The rows of a group lie close to one hidden flat surface of 10 dimensions, which passes through zero. Surfaces can cross.
Known rows, each followed by its group:
[ -5, -15,  -2,   0,  11,   0,  -2,   5,  -6, -18,  -4,   8,   9,  -8,   7,
   4,  10,  13] : J_714
[  1,   8,   7,   0,  -1, -16,   3, -18,  20,  -5, -18, -24,  -5,  10,  -1,
  -2, -20,   0] : J_733
[  1, -19,  -9,   0,  -1,  -2,  -1,   5,  -1,   1,   9,  14,  -2,   3,  -1,
  22, -10,  -1] : J_714
[ 12,  12,  11,  13,  18,   6,   9, -11,  12, -10,  25,  16,   3, -23,  -1,
  22, -32,  13] : J_733
[ -5,  -2,  -5,  -8,   2, -33, -13,  -4,  17,   5, -23,  -9,   7,  16,  11,
  -4,   2,  -1] : J_714
[ -2,  -4,  19,  15,   3,  -3,   6,  -8,  -8,  -9, -10,  -9,   8,   1,   1,
  13,   4,   2] : J_273
[  6,   9,  13,   9,   0,   1,   5, -14,   3,   3,  -5,  -4,  -9,   5,   0,
  21, -26,   0] : J_733
[ 22,   3, -14, -26,   7,   1,   8, -12,   5, -15,   5,  -1,   2,  -7,  15,
   0, -14,  11] : J_48
[  8, -15,  14, -18,  -2,  -2,  -1,  -8,   9,  -3,   1,   1,   2,   4, -18,
   2,  -5,   3] : J_48
[ -4,  14,  -4,   9,  -1, -24, -25,   5,  18, -23,  -3,   9,  -3, -14,   0,
 -13,  -7,   5] : J_273
[ -2,   4,  32,  -8, -10,  -1, -14,   1,  10, -33, -11, -11,   5,  -2, -17,
 -10,   7,  -5] : J_733
[ -3,  -2,   0,   6,  -8,  13,  -8,  13, -20,  -5,  -1,  10,  -6,  -4,   4,
   5,   9,   0] : J_733
[-13,   4,   6,   0,  -1,   5,   0,   7,   7, -20,  -5, -12,  14,  -3,   8,
   6,   0,   1] : J_273
[-5,  2, -5,  4, -6,  0, -3,  6, -7,  4, -4, -4, -2,  2, 10,  1,  1, -2] : J_168
[ -3,   1,   2, -20,  -3,   6,   5,  -4,   9,  -7, -10,  -4,  -3,   2, -10,
  -3,  -7,  14] : J_273
[ 14, -24,  -1,  -3,  -2,  11, -12,   7,  -9, -19,   8,  11,  -2,  -3,  -2,
   0,   4,  -9] : J_48
[ -1,  14,   6,  13,  -1,   2, -16,  -5,  15, -14, -18, -19, -10,  -1,  11,
 -17, -17,  -6] : J_168
[ 21, -44,  11,  11,  27,   6,  14, -20, -16,   4,  -1,  -3,  15,   8,   1,
   4,  23, -12] : J_652
[ -2,   5,  -1, -24,   7,   3,  16,  -1,  -6,   8,  -6,   6,   6,   8,  -1,
  11,  16,  13] : J_168
[ 10, -11,   3,   4,  12,   0,   0, -13,   5,  -4, -12, -11,   3,  13,  11,
   2,  -1, -13] : J_273
[ -8,   0, -10,  11,  -7,   5,  -2,   2,  -4,  -4,  -3,   3, -19,  -5,  -2,
   4, -16,   7] : J_714
[ 10,   0,  20, -27,   5,  -3,  10, -14,  13,  -4,  -2,  -7,  11,  -3, -21,
 -11,   4,  16] : J_48
[  1,  -2,  -3,  10,  12, -13,  -6,  -3,   4,  -2,  -2,   9,   1,   0,   7,
   4,  -1,   3] : J_733
[ -6,  14,   1,   2,   2,   3,   6,   6, -18,  17,  -1,   9,   5,  -7,  11,
   3,  14,  14] : J_714
[ -8, -10,   5, -14,   7,  -5,  11,  -4,  20,  -5,  -4,  -5,  10,  11, -25,
  -9,  13,   1] : J_652
[ -9, -13,   9, -26, -24, -13,  -5,   5,  26,  -9,   6,  -9,  11,   8, -26,
   8, -12,  -7] : J_273
[  1,   2, -11,   8,  -4,   9,  -9,   6,   2, -10,  -1,  -1, -11,  -1,  12,
   1, -15,  -9] : J_273
[-12, -22,  22,  11, -19, -42, -20,   9, -13, -14,  -1,   7,  20, -12,  -3,
  19,  17,   6] : J_652
[  6,  19, -14,   2,  24,  14,  13, -14,  18,   2,  -4, -17,  -8,   4,   4,
 -37,   1,  -3] : J_168
[  2,   6,   5,   0,   5,  -6,  15,   1,   1,  12,  22,   4,  20,   0,   0,
  13,   9, -10] : J_48
[-13,   8,   3,  -6,  10, -24,   1,  -2,  25,   1,  -5,  -4,  24,   7,  -4,
  -4,  10,   1] : J_273
[ -5,  -8,   7, -13,  16,   8,   4,   7,  -3,   2,   5,  13,  19,   3,   3,
  13,  14,   7] : J_733
[ -7,   4,   1,  -5,  -8,  -7,   1,   3,  -2, -10,  -1,  -5,   7, -12,   1,
  -3,   4,  11] : J_48
[ -6,   2,   2,   0,   5,   6,   4,   6,  11,  -5,   8,  -8,  20,  -1,   8,
   4,   1, -10] : J_652
[ -2, -14,   3,  -7,  -6, -16, -19,   4,  17, -31,  -6,  -4,   9,  -2,   0,
   6,  -7,  -5] : J_48
[ -2,  -9,   1, -35, -12,  -7,  -9,  10, -12,   9,  -6,   0,  17,   2,   9,
 -16,  27,  12] : J_714
[  0, -14,  -7,   3,   4,  11,   1,  -1,  -9, -13,  -6,   4, -11,  -2,  -8,
  -7,   7,   6] : J_652
[  0,   2,  20,   3,   3,  -4,  -9,  -1,  17, -33,   4,  -4,  13,  -9,  -4,
   4,  -5,  -5] : J_714
[ -8, -29,  -9,   5,   5,   2,   8,   5,  -8,   0,   5,  10,   5,   5, -13,
  10,  18,  -2] : J_652
[-22, -32,  -7,  -7, -35,  -8,  -6,  11,  -9, -20,  -6,  -2, -12, -14, -33,
  -2,   3,  19] : J_714
[  3,  10,  -5,  11,   2,   3,  15,  -8,  -1,  30,  -1,  -7,  -9,  16,   1,
   5,  -6, -14] : J_273
[  0,  16,  21,   9,   3,  -6,   2,  -7,   2,  11,  -6,  -1,  -2,  12, -12,
   2,   8, -11] : J_733
[ -6,   6,   9,   9,  -5,  -4,  -5,   4, -28,  -1, -15,   6,  -4,  -7,  11,
   7,  12,  18] : J_168
[ -8,  12, -18,   7,   9,   9,  -7,  12,  10, -12,   2,   9,  -4,  -3,  20,
  17, -24,   3] : J_652
[-12,  24,   9,  -8, -20,  -8,  -4,   3,   1,   3, -22, -25,  -2,  12,   4,
 -11,   9,  -4] : J_168
[-13, -12, -12,   5,  11, -17,   2,   5, -11,  17, -10,  15,   7,   3,  14,
  21,   3,  22] : J_48
[  6,  11, -13,  14,  20,  -4,  26, -12,   1,   4,  14,   8,  -7,  -4, -18,
 -16,  21,  -2] : J_168
[ 10,  -6, -10, -13,  -2,   1, -15,  -4,  16, -33,  -8,  -7,  -8,  -1,  10,
  -4, -23,  -3] : J_48
[  5,   1, -21,  18,   1,  -4, -15,  -1,  -2, -17,  -5,   3, -21, -15,  16,
  -5, -22,   6] : J_733
[-18,   4,   4,  11,  -4,  23,   3,  14, -13,  15,   7,  11,  -2,  -8,  -5,
  13,  -4,  10] : J_48
[-20,  32,   3,  28,  14,  -2,  17,   0,   0,  12,   0,   0,   1,  -3,  -3,
  -1,  16,   4] : J_652
[  2,   6,  -3,   7,  -3,   7,   3,   3,  -6, -12,   7,   4, -10,  -8,  -6,
  -1,   0,  -1] : J_168
[  4,  -1,  15, -14,  -8, -15,  11,  -6, -16,   7,  -1,  15,  -2,   6, -22,
  18,  16,  10] : J_168
[-20, -14,  -4, -15, -21, -18, -18,  22,   6, -26,   6,   1,  18, -15,  -8,
  -9,  16,   6] : J_273
[-22,   4,  17,   0, -15, -13,  -4,   5,   7, -29, -16, -23,  11,  -4,  -9,
  -2,   6,   6] : J_273
[ -7,   3,  12,  -5,  -3, -22, -13,  13,  -8,   7,   1,   6,  29,  -1,  19,
  10,  21,   1] : J_714
[-29,   7, -25,   2, -14,  -3,  -4,  22,  -3,  -1, -16, -26,  13,  10,  28,
 -10,  17, -12] : J_733
[-12,  16,  -6,  14,  -5,   7,   5,   7,  -1,   7,   8,   0,  -6,  -2,   6,
  11, -14,  -2] : J_714
[ -4,  -7,   5,   2,  19, -10,   3,  -4,  -8,   3,  -8,  11,  11,  -4,   7,
   8,  15,  19] : J_652
[ -9,   8, -17,  24,   5, -12,  -2,  -3,   9,   6, -10,  -2, -14,   9,  12,
  12, -19,  -7] : J_714
[ 19,  -4,  10, -18,  17,  14,   3,  -7, -12,   4,   5,   7,  18, -12,  29,
   7,  -4,  18] : J_652
[ -1,  -4,   0,   2,   8,   9,   4,   4, -20,   7,   3,  16,   4,  -8,  11,
  15,   7,  16] : J_168
[  0, -15,  -1,  -2, -21, -15,  -7,   4, -23,  13,  -1,   5,  -6,  -2,  -8,
  -2,  16,   2] : J_652
[ 12,  -7,   3,   0,  11,  -3,  -2, -12,   4,   1,  -4,  14, -12,   4,   0,
  21, -25,  10] : J_48
[  2,  15,  -9,   8,   1,  -7,   4,  -1,  10,  -1,   4,   4,  -9,  10,   0,
  16, -14, -13] : J_168
[  2,   5,   7,  13, -13,  -4,   3, -14, -12,   2, -16, -11, -19,   1,   5,
  21, -27,  10] : J_733

New rows. What belongs after each?
[-16, -14,  -1,   9,  17,  12, -14,   4,   5,  -6, -24,   0,   0,  10,   2,
  -9,  11,  -1] : J_48
[ -3,  -1,  -6,  17, -15,   6, -18,  20,  -2, -16,  21,  15,  -6, -10,   5,
  15, -14, -18] : J_733
[-6, -8,  5,  3,  9,  3, -3,  3, 18, -7, 11, -4, 22, -9,  2, -7, -1, -3] : J_168
[  0,  14,  -6,   9,  15,  28,   5,   1,  13, -17,  -3, -22,   6,   6,  30,
   2, -15, -19] : J_273
[  5,   5,  20,  14,   1,  -8,   6, -11,  -2,  19,   4,   7,  -6,   5, -19,
   7,   2,  -4] : J_48
[  1, -18, -14,  -8,   3, -12,  -1,   3,  10,  16,  10,   9,   8,  13,  -5,
   5,   2, -13] : J_733
[ 12, -17,   0, -11,  -8,  -2,  -8,  -3,   2,  -2,  -1, -12,   3,   5,   4,
  -5,  -2, -11] : J_652
[  6,   9,   4,  21,  26,  10,   1,  -9,  -5, -29, -12,  -7,  -3, -11,  13,
 -21,  15,   3] : J_714
[  1,  13,  29,  18, -24,   0,   6,  -7, -28,  14,  -5,  -6, -19,   1, -14,
  13,   0,  -2] : J_733
[  1,  -4,  24,   7,  -8, -14, -11,  -5,  -5,  19, -18,   4,  -9,  37, -11,
  29,   3, -26] : J_733
[ -2,   2,   1, -11, -11, -17,  -5,   2,  11,  13,   2,  -2,   8,   7,   2,
   5,  -4,  -4] : J_652
[  3,  -5, -43,  12,  -1,  10,   8,   4,   0,   9,  12,  -8, -20,   1,  -1,
 -36,   8, -22] : J_168
[  3,   1,   0,   9,  -2,   7,  -7,   2,  -2, -16,   7,   1,  -8, -10,  -2,
  -8,  -7,  -1] : J_168
[-22,   8, -19,  17,   3,  -9,  12,   7, -16,  20, -12,  -5,   1,   7,   3,
 -17,  34,   0] : J_652
[  7,  -7, -16, -26,   2,  -5,  -4,  -7,   6, -20, -17,  -4,  -4,  -6,  13,
  -5, -14,  22] : J_48
[ -2, -16,   4,  -6, -31,   4, -22,   5,   3, -12,  -7,   4, -28,  -2, -19,
  10, -35,   5] : J_48
[ -6,  10,   5,  -4, -20,  11,  -5,  17,  -3,  -5,  26,  17,  -2, -15,  -9,
  21, -16,   2] : J_652
[  8,   4,  -4,  -4, -19,  31,   0,   6, -22,  22,   8,  -2, -19,  -3,   7,
  -7, -10,  -5] : J_168
[ 13, -20,  -6, -13,   0,   8,  -7,   0, -12, -10,   2,  13,  -8, -12, -10,
 -19,  13,  14] : J_733
[ 14, -11,  11,  -9,  -1,  -9,  10,  -3,   4,  30,  20,  -2,  21,  21, -10,
   3,  18, -31] : J_714
[ 16,  10,  16, -10, -13, -14,   7, -10,  -4, -12,   8,  -7,   2, -14, -13,
 -13,   8,   4] : J_48
[ -6,   1,   2,  -5,   2,   6,   1,   5,   6, -14,   4,   4,   5,  -5,  -5,
   3,  -1,   6] : J_652
[  0,   0,  -1,  -2, -18,  11,   0,   7,  -9,   1,   9,  -4,  -8,  -1,  -2,
   7, -10,  -7] : J_733
[ -4,  15,   3,   1,  -1, -24, -18,  -1,  18,  -4,  -5,   6,   2,  -1,  12,
  21, -25,   7] : J_652
[ -1,   5,  -1,  -8, -23, -10,   4,   2,  -5,  10,   2, -13,  -3,   1, -12,
 -11,   6,  -3] : J_48
[ -9,   8, -15, -11,  14,  -4,   6,   5,  14,  17,   2,   7,  15,   9,  16,
  15,  -4,   3] : J_652
[ -7,  -2, -19,  19,   8,  16, -11,   5, -15,  -2, -15,  15, -22,  -4,  21,
  12, -17,  16] : J_48
[-9, 20,  8, 12, 22, -3, 10, -9,  1,  1, -8, 14,  0, -7, -5,  6,  6, 25] : J_652
[ 13,  11,   4,  -4,   4, -11,   3, -17,   8,   1, -11,   3, -19,  16,  -8,
  11, -15,  -3] : J_168
[  7, -19,  12,  11,  29,   2, -20,   0,  17, -39,  -1,  14,  12,   1,  12,
  17,  -8, -10] : J_48
[  5, -10,   7,   3,  -2, -10,  -5,  -2,  -9,  -1,   1,   4,   2,   1,  -4,
   1,  12,  -4] : J_714
[ -3, -12,   3, -15,  -6,  11,   8,   0,   0,  -4,   5,   3,  -1,  -7, -20,
   0,  -3,  16] : J_714
[  0,   7,   4,  12,  -8,   9,   3,   0,  -7,   0,   7,  11, -19, -10,  -9,
  15, -21,   9] : J_714
[-15,  -8,   7,  10,  -6,  -2,   2,   5,   1, -24,   3,  -8,   9, -13, -17,
  -7,  15,   3] : J_714
[-12,  16, -13, -14,   1,  33,  19,  14,   7,   6,  16,   4,  -2,  -3, -14,
  -6,   1,   2] : J_652
[  5,   4, -11,  14, -13,  15, -15,   8,  -2, -21,   0, -12, -15,  -6,  21,
  -5, -19, -17] : J_652
[-18,   6, -14, -14,  15,  12,  10,   8,  11,   1,  -5,   3,  11,  -3,  14,
  10, -10,  24] : J_714
[ -3,  -2,  13,   8,  -2, -15, -12,   9,  12,  -5,  18,  12,  14,  -2, -17,
   1,  12, -16] : J_733
[-12,  27,  -4,  -2,   1,  42,   6,  13, -24,   5, -30, -15, -11,  20,  30,
  -1,  15,  -6] : J_733
[  7,  -4,   2,  11,   4, -11, -13,  -1, -13, -10,   0,  16, -12, -15, -14,
 -27,  24,   9] : J_733
[ -1,  -6,   5,   4, -13,   4,   3,  13,  -3,  -6,  41,  14,  15, -28, -15,
  12,  -7,   2] : J_733
[ 16,   1, -12, -19,  10,  34,  12,  -4,  14,   4,   7, -22,   5,  12,  16,
 -17, -10, -21] : J_652
[ -8, -21,  21,  11,   7,  -1, -22,   0,   3, -24, -14,  11,   0,  -3, -12,
   9,  -2,   8] : J_48
[ -2,  14,  11,  12,   2, -30,   4,  -7,   5,  23,   5,   2,   9,   3, -14,
 -13,  22,  -6] : J_273
[ -6,  -3,  -3,   2,   6, -10,  -1,   6,  -8,  12,   3,  10,  16,  -1,  17,
  17,   6,   7] : J_652
[  0,  -6,  -9,   0,   7, -25,  -8,  -3,  -4,  21, -13,   9,   3,  14,  16,
  13,   4,   3] : J_714
[ -7,  -2,   6,   4,  -8,   0,   0,   3,  -2,  -9,  -1,  -3,   6,  -5,   6,
  21, -11,   6] : J_733
[-13,   5, -26,  13,   3,   4,   3,   4,   6,   0, -13, -13, -11,  14,   4,
 -18,   7, -12] : J_652
[-17,  -8,  -4,  24, -18,  -7,  -8,   5,  -4, -37, -11, -15, -17, -16, -18,
 -21,   6,   2] : J_714
[-18,  -4, -33,  -2,   2,   8,   7,  -2,  11,  -9, -23, -18, -20,   5,  -2,
 -19,  -9,  13] : J_714
[-25,  27,   4,  16,  20, -40,  -1,   1,  20,   9, -11,  -3,  31,   4,  23,
  16,   8,   5] : J_652
[ 12,  -8,   0, -12,   9,  14,  -1, -14,  21, -17,  -3,  -3, -13,   4, -10,
  -1, -24,   1] : J_714
[ 10,  -5,  -5,  13,   5,  -4,  -2,   3,   0,  12,  31,  28,  -3, -10, -10,
   8,  -5,  -8] : J_733
[-15,  22,  -1,   4, -24,   1, -15,  21,   5,  -4,  12,  -6,   7,  -6,  16,
   9, -13, -13] : J_714
[  1, -23, -27,  -2,  21,  18,   4,   4, -11,  -8,  -9,   4,   2,   3,  25,
  -2,   9,   4] : J_652
[-10, -12,  21,  14, -12,   6, -10,  13, -10, -44,  10,  -2,  16, -26,  -6,
   1,  13,   1] : J_652
[  5, -10,   1,  -6, -22,  14,   2,  15,  -4,  19,  35,  14,   2,   2, -18,
  12,  -3, -21] : J_733
[-18, -21, -19,  -3,   3,  -5,  -2,  13,  -8,  -9, -10,  13,   1,  -1,  -6,
   0,  21,  14] : J_652
[-11, -16, -14,  -2,   6, -13,  10,   4,   5,   3,  12,   2,  24, -11,  17,
  29, -14,  16] : J_733
[-13,   3,  -3,  23,  19, -18,  13,  -1, -10,  -2,   8,  10,  20, -30,  17,
  16,   5,  33] : J_733
[ -4,   5,  -4,  13,   0,   6, -10,  11,  -7, -16,   9,  11,  -2, -16,   3,
  -8,   8,   2] : J_733
[ -1,  -7,  14, -10,  -2,  10,  -1,   7,  -4,   2,   8,  10,   9,   8, -10,
  13,  10,  -7] : J_733
[ 10, -11,  33,  11,  -7, -17,   8, -12, -11,  12,  10, -22,  22,   1, -10,
  -9,  27, -21] : J_652
[ 13,  12,  -5,  -2,  10,   9,   1, -11,  29, -16,  11,  -6,  -5, -11,  -1,
  -9, -34,  -1] : J_733
[  1,   3,  16,   2,   8,   2,  15, -16, -17,   7, -13,  -3,  -1,  -4,   7,
  20,  -5,  26] : J_733
[-13,   0,  15,  -7,   4, -12,  21, -10,   8,  18,   3,   9,   7,  -2, -27,
  20,  -5,  26] : J_714
[ -2,   5, -21,  15,  25,  25,  12,   5, -16, -11,   9,  15,  -2, -23,  14,
 -17,  15,  16] : J_168
[ -5,   6,  -2,   5, -17,  -4, -16,  11,  -5, -16,  -5,  -6,  -3, -11,  12,
  -8,  -2,   1] : J_652
[-12,   2, -12,  -4, -13,  -9,  -6,   1,   7,   2, -13,  -1, -19,   0,  -6,
   9, -24,  15] : J_714
[ 25,  -8,  15,   6,  12,  25,   1, -16,   5,   6,  20,  13, -11, -11, -13,
   5, -33,   3] : J_168
[ 13,  10,   4, -13,  19,   5,  11, -10,  -3,  19,  -2,   5,   7,  -1,  16,
   3,   0,  16] : J_652
[  2,  -6,   0,  -6,   3,   7,  -5,   2,   5, -21,   3,   2,   3, -10,   3,
   3, -10,   9] : J_733
[ -2,  -3,  10,  -7, -16,  -1,   1,   5, -13,  12,   2,   2,   0,   1,  -6,
   8,   6,   0] : J_168
[  5,  -1,  -3,  -2,  16, -14,   4, -14,  -2,   5, -18,   0,   2,   5,   5,
  -8,  12,  12] : J_48
[  3,  18,  19,  28, -16, -20, -17,   2,  -7,  -5,   4, -17,  11, -10,  28,
   5,  -5, -17] : J_652
